The rows come from 4 hidden closed curves, with some noise, and rows from the same curve form a group. Each curve winds through 8 dimensions. The rows are also pushed far along 5 directions, which tell nothing about the answers.
Some rows, each with its group after it:
[  9   6   0  -5  21  -1   0 -13   5 -10   5  -4  -4  12  15   2 -10   2
  23   0   4] => (0)
[ -5  -6   4  -1  15  30 -15   7  25  26   3  12 -19  26  31   7 -11  -3
   9   4  10] => (1)
[  9   6 -32   1  14  -4 -13   7   3   4   7   8  14 -17  18 -10   6  19
  16  12  14] => (2)
[ 23   0  -9   7  -7  29  -4  -6   0 -18  16  15  13   0  41 -11   2  30
  26  20   1] => (0)
[ 26   4   6   4 -33  28  -3  20   9 -17   7 -30  26  41  24 -26   0  13
  31  23 -25] => (3)
[ 25  -7  -4   7 -13   7   7   5  -6 -42   8  -2  19   2 -15 -20   0  16
  18   3 -15] => (1)
[ 21  -5  -2  -1 -13  25   0  13  -6  -5   3   8   8   0  21 -16  -5  -3
  12   7   9] => (3)
[ -9  16 -14 -30  23 -21 -20  -8  -1  -5  13   3   0 -23  20 -11   5  21
  16 -11  33] => (0)
[ 18   5   8  -1 -23  11 -14  -3 -21 -18  16   0  31  -5  17 -17   1  35
  26   2  -9] => (3)
[ 17 -28  56 -13 -47  38  15  11 -43 -46  16 -25   3  21 -20 -13   4  -1
  -6 -19 -21] => (3)
[-30  15 -29  11  28 -32   1 -49   7  20 -19  39   4 -76  31   7  -2 -10
 -13  -7  21] => (0)
[ 11   5   2  21 -26 -19  17  -8 -11  -2 -10 -28  26 -14 -12   2  -1 -20
  -1  19 -23] => (1)
[-25  13 -14   2  12 -19  -5 -16   5  -4 -12  -1  -5   7  16  -6  -4  -2
   7  -3 -10] => (3)
[ -4   1   3 -23  30   6 -22   3   6  12  15  25  -7  -2  38 -11 -10   5
  16 -17  32] => (1)
[  4 -10   9  18 -12  21   1  13   9  29  -4 -14  -7  23  11  16  -5 -20
  -7  24 -11] => (1)
[-19  -2  12 -21  13  -8   2  -2  -9 -18   5 -10 -16  10  -2  -4   6  -4
  -9 -15   7] => (3)
[  2  23 -30  -7  33 -11  -7  -5  29  18  -7  -7 -13  23  32   4 -18   5
  29  22  19] => (1)
[ 36  14 -22  13 -36  38 -11  33  17  -9  16  17  40  26  43 -43  17  47
  26  40 -18] => (1)
[-12   6   3   0  -4  -6   8   6  19  11 -10  -5  -5   9   3   9   0 -14
 -21  15  -1] => (0)
[ -1 -11  32 -19  -1  27  -2  25 -10  -3   9   2 -27  56  18 -10 -19 -16
   2  -8   7] => (2)
[  8  -2  22 -27  -7  11  -4  25   1 -14   2 -49 -19  61 -13  -6 -13 -14
  21  -6  -4] => (2)
[ 37  -5  11   4 -30  23  -5  37  -4  -2  19 -42  16  37 -20   1  22  11
  17  17 -26] => (0)
[ -7 -18  35 -11   0   9   8   5 -17  17  -2  -2 -31   4 -14  24  -9 -37
 -24 -20  16] => (2)
[  8  14   3  -9  -7 -14   1  -7  20 -11   8 -41  19   6 -17  -4  17  25
  12   3 -15] => (2)
[ 25  -8   5  12 -36  21   0  -2 -45 -44  22  35  34 -22   8 -33  16  37
  12  -7 -20] => (0)
[-12  12  -8 -18  38   6 -13 -22  16  20   6  34 -23  -2  50  -6 -14  21
  15 -10  35] => (2)
[-21 -11  14 -23  19   8   3 -13 -29  -3   1  53 -38 -19   1  -6 -15   2
 -20 -40  37] => (2)
[ 12  -3  29 -10   1   3  -2 -10  -5  -9  24   0   3 -11   4  -2   9   5
   8 -20   2] => (3)
[-27  -7  12  -6  21 -39  17 -24 -19  10 -14  10 -29 -46 -32  37  -3 -49
 -43 -25  19] => (2)
[ 20  14 -21   8 -15 -16   8   9  19 -26   0 -25  43   1   4 -23  14   8
  16  27 -23] => (3)
[  5 -30  11  36 -26  55   2   8 -20  11   3  58  13  -2  35 -15  -8   7
 -16   8 -12] => (2)
[ -4   3   6  -1  16 -20  11 -13   4 -17   0  -2   3  -4   4   3  -4 -20
  -3  -3  -5] => (2)
[ 26   0  -7 -21 -19   9 -20  37   0 -18  21 -58  10  34 -32 -10  23  32
  32   5  -7] => (1)
[ -2 -16  32  -4  14  12  -2 -23 -24 -15  23  44  -9 -19  14  -2  -9  10
  -4 -30   9] => (1)
[ 12   3  -1   1  12  -8   8 -23  -1 -22  -1 -10   5  -4  -1   4  -7   0
  16  -5  -6] => (0)
[ 14   8 -19 -21 -10 -23  -5  20  -2 -33   0 -73  16  15 -55  -9  16  12
  26  -1 -12] => (2)
[ -1  -8  -6  16 -21  21  14  12   0  -8 -10  23   8   8  21 -22   1 -10
 -16  16 -12] => (3)
[ 11  -6  10  -2 -14  -4  -5   5 -15 -23   9  -9  18 -11 -17 -12   1   1
  12 -14 -10] => (1)
[ 12   2   5   6 -12  33  -6 -11  -2   1  15  38  13  -5  40 -19   4  41
  10   2   0] => (3)
[  9  -3 -13  -6  29  21 -11   3  11   3  24  29   6   1  55 -20   4  23
  17   8  26] => (2)
[ -5   0   1   4   0  -8   0   0  -8 -12  -6   6  -8   7  -7   3 -14 -15
   3  -6  -6] => (2)
[ 14 -12   7  13 -25   7  11  14   6  -1  -1 -15  20 -18 -29  10  17 -15
 -17   8 -13] => (1)
[ 27  18 -25  37 -20 -16   7  -2  20  -2 -10 -21  45  -4   3  11   1  -4
  17  45 -33] => (0)
[  6  -9  22 -21  -4 -20  -3 -19 -37 -51  12 -36   3 -17 -57   0   0  14
  18 -43  -9] => (2)
[ 12   1   8 -11 -15  -2  -2  14  10   2  -2 -40   8   3 -26   7   4 -14
   6  -2  -5] => (1)
[  6  -5  20  -3  -3  -4  11 -13   7 -22   8 -20  19  -7  -7  -8   6  -5
   2  -9 -11] => (1)
[-24  -4  13  -6   8   6   3 -37 -20 -13  -3  28 -13 -18  19  -1  -8  10
 -10 -26   4] => (3)
[  9  26 -18   7 -14 -23   0 -16  12   4  -7  -5  41 -33   6 -10  14  22
   5  11  -6] => (3)
[ -1   4  19 -26  22  15 -16  19  17   9  16 -25 -22  63  35  -1 -14  -3
  22   5  13] => (3)
[ -1  -4   0 -28  29  -2  -6  14   9  -2  14  -9 -19  18   1  -4  -2   0
   5  -9  29] => (1)
[ -5  -2 -13   1  29  15 -11   5  28  18  12  24  -7   6  34  -7   2  12
   7   6  14] => (0)
[ 10   3   9   8 -18  15  -5   3   0   4   1 -17  18  16  27  -2  -5   2
  13  19 -14] => (3)
[ -9   4 -10 -10   8  -9  -1   7   0  16 -23  -4 -13   8  -2  10 -21 -17
  -7   4  21] => (3)
[ -9   1   2 -21  19  -9  10  17  28  26 -21 -37 -34  32 -29  22 -12 -34
 -16   1  20] => (2)
[ -8 -32  16  19 -33  44  22  42 -15  20 -19  47 -35  18  -8  -1  -8 -55
 -52   2   1] => (3)
[ -7  -2  -2 -19  12  -5  -4  24  22  12  -4 -39 -20  23 -32   7   5 -17
  -4  -4   8] => (0)
[  6 -10   2  35  -6  12  12  -6   1   2  -7  34  12  -8  13   1 -10 -16
  -9  11 -21] => (0)
[-15  -7   2  13  -9  19  -2   8  -6   3  -2  24 -18  21  22   0   1  -6
 -11   8 -11] => (2)
[ 22  -5 -17  10  -2  22  -3  29   0   7   2  11  -2  24  16   1  -6  -4
   9  25   6] => (0)
[ -7   0  -4  33 -19  29  11  15  13  46 -13  51   7   0  56  -4   3 -19
 -35  36  -4] => (0)
[-13 -14  18  15 -11 -16  14 -24 -28 -14 -14  20  10 -48 -26   5 -10 -29
 -23 -26 -11] => (1)
[ 17 -22  49 -27   2  24  12   1 -27 -24  36   4 -25   8 -12   2   6   9
  -9 -26  20] => (1)
[  0  11 -16 -16  15   2 -23 -20  12 -15  27  15  18 -36  40 -28  21  53
  28  -8  16] => (0)
[-11  10  11 -11   2 -19  -2 -20 -10 -11  -7 -11  -4  -4  -1   2 -14  -7
   9 -14   0] => (0)

New rows, each followed by its group:
[ 38  -4  14  11 -41  16  20   3  -2 -26  14   1  42 -27 -13 -23  23   9
   0   3 -19] => (3)
[ -8   0  10   2  -8   0   9  -4  -9 -18  -1   1  -2  10  14  -7   2 -14
  -5   1 -14] => (2)
[-10   5  -2 -14  12  -2 -21  -7  11  -5   6 -30  -2  19   3  -5   6  23
  26 -11  -5] => (1)
[  2 -19  35   5 -16   5  17 -10  -5 -12   3  -8   6 -18 -28  12   7 -20
 -24 -17 -13] => (1)
[ -1   8 -28   2  23 -26   0 -15   6 -10 -11 -24 -11   0 -19  12 -10   2
  19   7   3] => (1)
[ 21   7  -6 -36  -7 -12  -8  15 -16 -40   7 -50  10  17 -35 -16   1  23
  32 -10  10] => (3)
[ 16  -9   2   7 -17  31   1  29  20  -4   1 -18   3  47  -2 -14   0   0
  10  15 -21] => (0)
[-20  -4  -8 -10  33 -13   4 -13   3   7 -16 -14 -42  16 -14  21 -21 -20
  -2  -8  18] => (1)
[-10  10  10 -10  17 -14  -6 -14  16  18  -6 -16 -19  12  -3  15 -10 -16
  10 -14   1] => (3)
[ 13 -40  35  46 -55  46  36  23 -17  18 -15   9   1   4 -17  20  -7 -55
 -50  23 -30] => (1)
[ -9 -19  11  18 -14  -5  30   0   9   0 -25   1   7 -25 -39  16   2 -46
 -48  -2 -13] => (1)
[-10 -23  35 -20 -12  17   4  17 -48 -17   1  13 -38  27 -31   1  -9 -14
 -22 -36   4] => (0)
[ -5  10   7 -15  11   8 -13 -15   1   9  11  11 -21   0  24   2  -1  17
  15  -9  16] => (2)
[ -4   4 -11 -13  16 -10 -14  -8   1  -7   3 -39 -17  14 -20  12   0  17
  24  -8   1] => (1)
[ 26 -16   5  10 -28  23  14  26  -7 -36   2  -7   9  23 -28 -16  -5   1
   5   8 -18] => (1)
[ 20  13  -9  -3  20 -17 -13 -30   0 -16  33   7  22 -50  24   0  20  33
  31  -2  11] => (2)
[ -7 -10  11  -4  16   3  -3   2   9  18   4  10 -13 -10  -2  17   3 -14
 -17  -8  17] => (1)
[-10  13 -21  33   5 -24  13  -2  40  42 -31   1  18  -6  -1  16  -9 -28
 -24  32 -11] => (2)
[  8  22   9 -29  -6 -29 -19  -8  -3 -32  10 -70  26  21 -30 -19   3  35
  46 -19 -18] => (2)
[ 13  -4 -12  11 -11  18   4   5   5   2  -3  16  -6  -4   4   0  -4   1
   4  12   5] => (2)
[ -2  -2  -2   6  -7 -16  -3  -7 -15 -15   3 -16   5 -23 -20   5  11 -11
   5  -9 -16] => (3)
[-11  20 -22   4   3 -23   3 -12  11  23 -30  -8  11 -13   9  10 -15 -12
  -4  15   7] => (3)
[ 14 -26  36 -10  -9  25  22  11 -17 -36  13  -2 -12  20 -12  -9  -4 -22
 -10 -13   0] => (2)
[-23   1  16   6   7 -14   0 -41 -19   7  -3  43  -6 -45   5  11  -5   0
 -16 -32   2] => (3)
[ 19   5   0  -4  -6  10   7   1 -11  -8  13  17 -13   7   7   0   2  24
   3  11   8] => (1)
[  7  -6  30 -14 -11  19 -12  12  -2  -8  21 -27   7  30   6 -11   5  12
  18 -11  -9] => (1)
[ -5   4   1  -3  13  20   0   8   7  30   8  27  -8  20  47 -14   6  -1
  -7   6  10] => (0)
[  1   3  10  -7  11   3   0  -7  -2  10  15  41  -2 -22  26 -11   7   4
  -6 -13  19] => (3)
[  9 -20  -1  16  -2  13  -1 -26 -27 -42  18  50  25 -57   5 -20   7  28
   7 -23  -3] => (1)
[-22  21 -10 -32  24 -41  -3 -21  -5 -22  -3 -33 -14   4 -21  -6   4  18
  11 -22  10] => (1)
[ -4  -2 -10   1   5 -11   9  12   7  16 -16 -14  -8  -6 -23  10  -1 -35
 -14   1   9] => (0)
[  3  -2 -10  31  -3  10  15  18  27  32 -32  -6 -12  33   1  28 -22 -50
 -14  37 -13] => (0)
[ -6  13 -37  14   4 -30   2  -9   9  -6 -29  -2  12 -11 -20   2 -14  -2
   5   9  -8] => (3)
[  6  -8   1   7 -32   0  14   7  -3 -24  -1   1  24 -32 -21 -14  14   0
 -18   3 -10] => (0)
[ 17  -2  10  -1 -39  -1  13  -2 -19 -35 -10 -24  13 -16 -49  -2   7   0
   1 -11 -21] => (1)
[-12  13 -21   0   4 -14  -9 -17  19   5  -3   0  13 -41   9  -8  14  14
   3   1   6] => (0)
[  5 -10  16   7 -15  12  19  -5 -17  -8  -7   9   2  -3  -4 -12  -3 -22
 -10 -13 -11] => (0)
[-30  -5  -3  20  22   5  12 -15  14  40 -23  42 -16  -7  50  19 -20 -38
 -36  19  16] => (3)
[ -6  -7  11   7 -10  11   7  -6  -3 -12   4   0   8   7   7  -5  10   3
 -10   1 -18] => (2)
[  9   2   1  -2 -18   0  -2  12  -8  11  -1 -17  17  -7   2  -7   4  -7
   1   6   2] => (2)
[  1  29 -38   8  12 -28  -3 -25  24 -12 -15  -2  21 -18   7  -8  -2  20
  24  12 -10] => (1)
[  1 -13   3   0  13   2   2   3   4  -4   4  -2 -12   5 -16  17   0  -3
  -8   0   6] => (3)
[  6   7 -19  40 -25   0  15  -4  24  10 -12  28  39 -31  31  -5  11  -3
 -22  44 -19] => (0)
[  0  -8  12  14 -31 -19  17 -16 -36 -46   5   5  29 -50 -33 -14  21  -4
 -14 -19 -32] => (3)
[  2  10 -15  17 -23   6  -2   7   6  22 -21  15  17   1  13  -4 -10   0
  -3  20  -8] => (3)
[  0   8  -7 -12  22  22 -28  23  14  51  14  20 -10  27  68  -8 -10   6
  15  17  35] => (2)
[  7  -4 -17  20   5  -1  -6  -1  -3   7  -2   7  -1 -11  -7  15  -6  -2
   7  12   0] => (1)
[-10  -5  15 -36  20  12  -7   3  -8 -13   9 -15 -25  35  11 -13  -8   7
  15 -23  20] => (2)
[ -2 -12   7  -8  12  43 -14  10  -4  13  15  22 -38  38  32  10  -5  15
   6   1  15] => (0)
[  1  -2 -21  25 -24   0  20  13   6   1 -23   0  12   0 -12  -4   6 -11
 -22  26 -18] => (1)
[ -2   1   3 -11  27  -3 -13 -37 -16 -20  23  59  18 -58  49 -27  -2  26
  18 -33  25] => (1)
[-15  -6  -7 -12   8  -3  -6   6   4  -6  -2  -9 -10   6 -22   2   8   6
  -8 -14   3] => (1)
[  1   4  -6  -7  31   5  -7 -26  -4   0   8  24 -25  -8  24  10 -12  17
  18  -7  23] => (1)
[ 22 -10 -16   0  -4  21  -2  20  -6 -18   8  14  10   4   4 -16  -2  17
  11  10  11] => (3)
[ -1  -9   9   2  16  -2  16 -13   1 -16  -1   8  -7  -6   3   4  -8 -23
  -9  -6   2] => (2)
[  3  28 -17  12  -3 -38 -15  -8   9  20  -8 -42  27  -9  -2  12   0  -3
  24  21 -17] => (1)
[  7 -26  47 -23  -1  33   0   9 -29   1  21   7 -25  11   5   3  -7 -11
  -7 -26  23] => (2)
[  3 -29  26  21   4  56   1  -3 -11  26  21  60 -18   2  62   4 -11  -5
 -16   6  12] => (1)
[ -1 -25  27 -21  -3  38  -5  23 -31  -4   0  14 -42  38  -2   0 -29 -12
  -2 -22  25] => (3)
[ -2  -5   7  18 -18  -8  13 -17  -3   1 -14 -37   7 -11 -29  21   4 -20
  -9   6 -25] => (1)
[-13  10  -1   2   0 -16  -5 -19   2  -8  -4 -27  10   1   7   6   6   5
   8   4 -19] => (3)
